All groups share one centre, and each spreads out both ways along 8 directions, with some noise.
In the rows, zero is written as 100.
Some rows, each with its group after it:
[121 89 139 118 109 94 90 90 119 145 78 61 107]	k394
[110 113 111 75 109 92 104 113 107 137 78 65 116]	k12
[63 107 96 143 95 108 42 102 153 129 113 105 104]	k629
[75 106 82 51 95 129 76 142 114 64 95 120 68]	k12
[78 67 94 86 134 110 80 131 133 125 83 102 103]	k629
[124 96 135 77 71 88 109 127 92 148 64 69 86]	k394
[109 86 78 80 115 117 105 90 89 83 117 91 107]	k667
[95 115 109 46 54 130 103 127 141 102 115 108 107]	k629
[60 86 119 92 89 82 102 108 78 129 81 98 101]	k667
[108 82 136 78 138 106 79 106 131 82 63 90 74]	k629
[66 110 77 121 117 68 90 68 81 96 114 119 118]	k12
[101 79 119 78 98 47 103 101 92 116 65 127 82]	k2
[79 97 79 97 95 107 76 87 125 84 129 124 107]	k394
[89 99 68 95 118 106 70 53 117 99 142 84 135]	k394
[123 120 126 129 111 78 114 97 98 120 74 82 102]	k12
[77 86 85 92 90 90 86 117 62 115 90 96 80]	k2
[80 64 125 103 34 102 87 61 90 133 134 88 113]	k857
[78 107 106 88 86 99 79 93 151 123 112 110 124]	k394
[78 64 68 64 86 135 74 114 78 94 121 81 85]	k2
[122 115 103 83 114 87 101 111 107 100 78 94 90]	k857
[77 116 70 104 104 82 54 105 138 71 107 156 71]	k857
[107 105 134 94 66 91 85 104 123 132 86 92 89]	k667
[70 85 94 81 85 108 58 133 160 112 101 142 84]	k103
[66 128 129 94 110 123 106 121 123 80 79 101 100]	k667
[68 97 89 101 73 152 111 106 90 100 137 83 126]	k857
[124 111 119 105 138 71 96 84 118 68 70 120 81]	k103
[82 87 108 112 81 113 52 117 137 104 97 116 70]	k394
[88 117 122 53 83 88 85 113 140 166 80 65 128]	k629
[164 78 108 98 86 79 105 92 70 94 87 99 56]	k857
[113 178 98 64 94 110 111 109 126 81 102 81 119]	k2
[113 79 110 107 94 102 120 107 96 172 97 56 138]	k667
[100 78 57 103 109 150 88 129 104 87 126 96 92]	k857
[119 100 118 110 94 84 103 118 129 155 83 93 111]	k103
[92 81 111 145 92 130 57 94 149 139 120 79 113]	k629
[117 85 89 85 130 90 55 68 164 147 114 74 140]	k857
[111 96 126 104 133 101 88 92 121 108 75 71 101]	k629
[93 108 81 119 77 73 82 99 87 83 107 142 67]	k2
[72 85 54 90 104 107 82 75 92 65 139 128 103]	k12
[95 132 85 119 80 106 72 107 125 116 112 94 103]	k2
[85 107 92 132 66 88 87 100 90 117 111 111 93]	k103
[102 52 77 97 102 84 105 105 63 124 102 106 92]	k629
[113 72 123 118 66 107 81 78 111 99 118 104 84]	k394
[118 95 93 43 73 120 103 116 98 121 107 67 107]	k12
[88 128 89 91 72 72 85 136 83 159 75 80 92]	k394
[132 68 80 82 90 118 105 93 118 78 133 129 96]	k103
[104 113 134 126 24 76 89 92 124 132 108 126 87]	k12
[82 80 100 76 37 125 64 135 123 108 110 120 62]	k103
[123 76 132 118 71 100 112 72 115 78 118 134 87]	k2
[111 121 105 118 93 63 75 111 129 138 77 113 88]	k857
[134 81 118 73 85 99 136 82 76 94 103 89 103]	k394
[147 154 85 96 86 94 111 99 121 95 113 100 107]	k667
[113 128 156 107 89 77 78 89 127 104 63 85 75]	k629
[82 74 118 85 94 98 129 109 67 75 86 124 83]	k2
[115 67 127 65 81 122 86 105 124 105 95 85 89]	k12
[97 60 107 71 85 94 97 106 65 131 87 76 91]	k2
[101 153 96 95 96 110 102 119 145 75 104 123 106]	k12
[108 93 98 103 73 80 108 71 107 152 126 95 140]	k103
[101 117 120 79 108 113 82 96 140 104 92 78 109]	k629
[85 83 93 132 125 97 79 71 113 121 115 87 123]	k857
[93 77 128 55 65 118 103 86 84 70 105 95 80]	k667
[92 127 124 99 110 67 98 82 92 134 75 63 121]	k103
[96 98 70 106 156 114 123 103 86 97 103 84 132]	k667
[103 103 124 78 76 114 62 113 158 112 91 99 82]	k667
[110 45 137 92 71 80 112 88 91 108 92 123 81]	k2
[84 100 71 101 144 115 71 97 137 94 115 102 118]	k857
[68 74 95 46 81 138 78 107 115 53 117 121 80]	k667
[118 101 93 116 104 90 106 102 77 128 91 74 100]	k12
[111 134 106 61 61 99 112 81 113 74 121 109 110]	k394
[119 70 77 109 57 120 96 108 106 86 136 143 78]	k103
[132 98 85 108 110 95 114 105 137 92 112 141 104]	k103

New rows, each followed by its group:
[125 129 118 72 60 111 151 101 77 107 109 74 126]	k667
[110 73 121 102 58 105 106 120 77 132 92 88 80]	k857
[104 79 131 142 64 104 45 96 127 131 94 87 63]	k394
[96 143 81 95 97 80 110 104 98 133 101 87 131]	k12
[128 99 109 70 110 83 104 100 87 73 73 103 68]	k857
[109 91 78 99 118 88 138 125 72 113 90 112 110]	k629
[107 84 100 48 90 99 68 86 118 78 103 103 75]	k667
[66 107 96 66 99 82 83 59 112 100 119 99 135]	k103
[106 93 77 68 93 63 83 106 115 167 95 89 121]	k667
[84 155 91 68 67 74 90 93 100 94 103 106 100]	k629
[96 86 60 132 119 64 75 104 102 152 102 109 109]	k667
[127 95 101 67 124 106 112 115 90 85 77 85 86]	k857
[102 92 102 63 34 82 91 95 78 96 111 118 72]	k629
[101 108 117 65 100 86 116 101 110 79 87 124 96]	k2
[108 76 83 57 93 113 105 69 111 100 139 96 135]	k103
[82 96 131 75 68 100 114 116 114 90 91 137 90]	k2
[85 114 105 62 60 75 88 63 115 82 122 129 103]	k103
[57 90 118 137 63 116 114 104 65 124 110 87 114]	k857
[108 168 83 60 103 118 102 104 119 67 110 85 113]	k2
[138 124 106 132 75 94 135 83 74 119 115 75 124]	k629
[113 63 91 90 105 108 83 67 94 119 122 68 114]	k394
[90 59 121 73 93 103 60 81 90 88 88 81 66]	k103
[123 121 75 80 87 92 108 94 94 86 118 107 99]	k667
[133 108 90 119 112 67 68 86 119 122 92 97 88]	k667
[147 125 113 86 89 106 124 78 133 116 120 75 141]	k12
[107 69 124 62 59 123 98 93 103 104 111 82 94]	k667
[79 91 114 131 73 98 104 62 72 105 123 93 115]	k857
[118 75 103 63 72 126 89 116 115 79 110 113 69]	k103
[106 29 81 111 84 107 93 98 79 136 124 95 100]	k629
[72 81 103 65 88 87 76 46 87 96 123 81 115]	k103
[107 69 103 79 93 136 88 114 85 109 98 59 83]	k103
[124 88 113 91 111 142 115 80 113 84 120 66 122]	k2
[89 83 103 93 94 83 73 101 111 125 90 101 92]	k667
[74 107 140 59 72 105 67 109 133 81 78 110 70]	k667
[128 121 98 103 95 123 104 107 123 65 111 113 89]	k12
[88 83 84 67 83 89 97 115 96 131 100 105 105]	k629
[87 101 135 95 44 81 103 90 86 120 95 101 90]	k857
[123 74 56 110 145 121 101 101 111 121 123 76 137]	k667
[76 81 132 92 78 94 96 86 96 125 97 86 108]	k857
[76 108 123 59 103 87 77 87 115 101 81 84 100]	k103
[82 102 67 52 79 121 83 119 117 103 121 105 105]	k12
[86 113 53 37 63 101 107 95 80 94 140 103 121]	k629
[75 119 72 93 83 94 49 88 121 134 124 77 116]	k394
[101 56 86 105 132 139 108 132 116 69 105 129 87]	k629
[78 132 109 120 84 73 93 86 116 95 100 135 99]	k12
[143 81 61 117 117 134 101 130 67 100 102 69 76]	k12
[77 86 122 125 142 110 120 119 99 120 74 86 121]	k2
[99 82 85 85 137 121 93 58 107 82 131 72 134]	k857
[97 74 110 119 86 90 79 64 52 100 102 70 79]	k103
[101 141 91 83 105 90 83 115 151 115 94 107 111]	k857
[115 82 108 147 145 102 100 78 119 87 102 107 109]	k2
[65 92 88 59 111 68 71 103 97 99 82 116 88]	k667
[121 95 100 61 53 76 53 97 138 132 103 109 76]	k667
[122 95 105 58 54 130 83 85 96 56 122 93 67]	k394
[123 113 124 92 59 120 76 95 135 68 109 108 68]	k667
[98 118 113 80 117 111 64 122 134 119 71 60 90]	k394
[110 89 110 87 84 129 97 91 119 90 119 93 106]	k2
[94 95 113 84 95 105 96 95 97 84 94 98 88]	k667
[99 119 99 56 89 114 95 151 124 98 79 108 83]	k857
[73 99 74 130 107 112 19 117 116 112 96 81 63]	k394
[102 109 57 97 131 100 61 90 113 81 113 101 92]	k2
[108 93 90 109 92 82 60 93 138 130 108 113 96]	k857
[122 50 119 140 96 122 102 112 108 120 100 104 86]	k629
[120 137 120 83 137 101 114 116 95 83 56 62 92]	k103
[96 152 147 85 83 146 143 123 124 82 90 80 120]	k667
[106 120 69 80 82 69 82 94 99 89 108 129 81]	k667
[108 84 74 129 86 126 64 100 126 82 133 123 78]	k667
[135 129 123 117 93 144 108 114 154 112 108 73 119]	k667
[84 131 119 58 98 73 109 148 135 153 58 100 115]	k629
[105 128 85 128 124 90 108 65 114 75 124 117 128]	k12
[142 103 91 89 95 119 113 139 99 122 91 77 91]	k857
[122 96 62 118 75 124 120 111 102 132 143 98 130]	k667
[108 74 97 94 83 125 97 107 99 122 112 79 103]	k857
[123 148 131 97 123 79 93 98 130 100 65 81 97]	k667
[63 106 82 88 98 116 78 112 113 54 110 139 78]	k667
[128 96 103 62 138 116 146 123 95 84 81 91 114]	k629
[76 161 54 99 106 89 46 124 148 115 101 104 99]	k2
[90 120 56 105 136 135 96 106 116 68 123 102 119]	k857
[109 135 91 120 83 107 123 110 50 97 101 68 98]	k103
[107 106 86 117 147 97 92 95 107 89 93 92 103]	k667
[151 127 83 123 64 112 120 102 97 103 128 96 104]	k12
[115 61 121 101 70 82 142 98 81 121 101 127 104]	k394
[91 81 104 96 100 106 80 76 57 79 98 69 80]	k103
[117 117 112 105 37 97 97 114 111 124 106 107 85]	k12
[107 118 84 76 48 113 96 153 87 110 94 97 66]	k12
[110 142 110 94 107 112 89 102 116 64 89 92 84]	k394
[97 82 135 121 106 109 111 101 126 119 91 102 114]	k2
[97 66 59 95 54 105 83 115 106 153 138 113 110]	k667
[89 63 94 55 95 102 77 75 142 110 126 112 121]	k103
[92 100 61 79 126 87 133 120 63 91 99 118 110]	k394
[112 64 116 91 86 76 67 53 118 127 110 92 102]	k857
[125 91 90 59 134 114 153 126 91 110 88 84 133]	k629
[88 68 94 114 127 79 81 106 88 129 81 94 93]	k2
[67 80 122 77 122 106 99 134 126 141 68 90 115]	k2
[133 117 129 134 114 110 104 126 116 86 65 100 64]	k12
[130 112 89 89 103 115 115 164 90 98 70 99 63]	k857
[89 96 103 83 56 108 100 111 87 77 110 121 74]	k857
[80 141 73 100 95 110 59 108 111 72 109 103 79]	k394
[107 116 112 68 96 90 130 106 68 99 81 79 101]	k2
[89 102 121 91 63 87 89 104 86 85 88 119 60]	k12
[85 97 112 124 160 85 67 106 113 92 56 94 77]	k103
[89 74 100 68 65 78 69 94 97 112 100 113 77]	k667
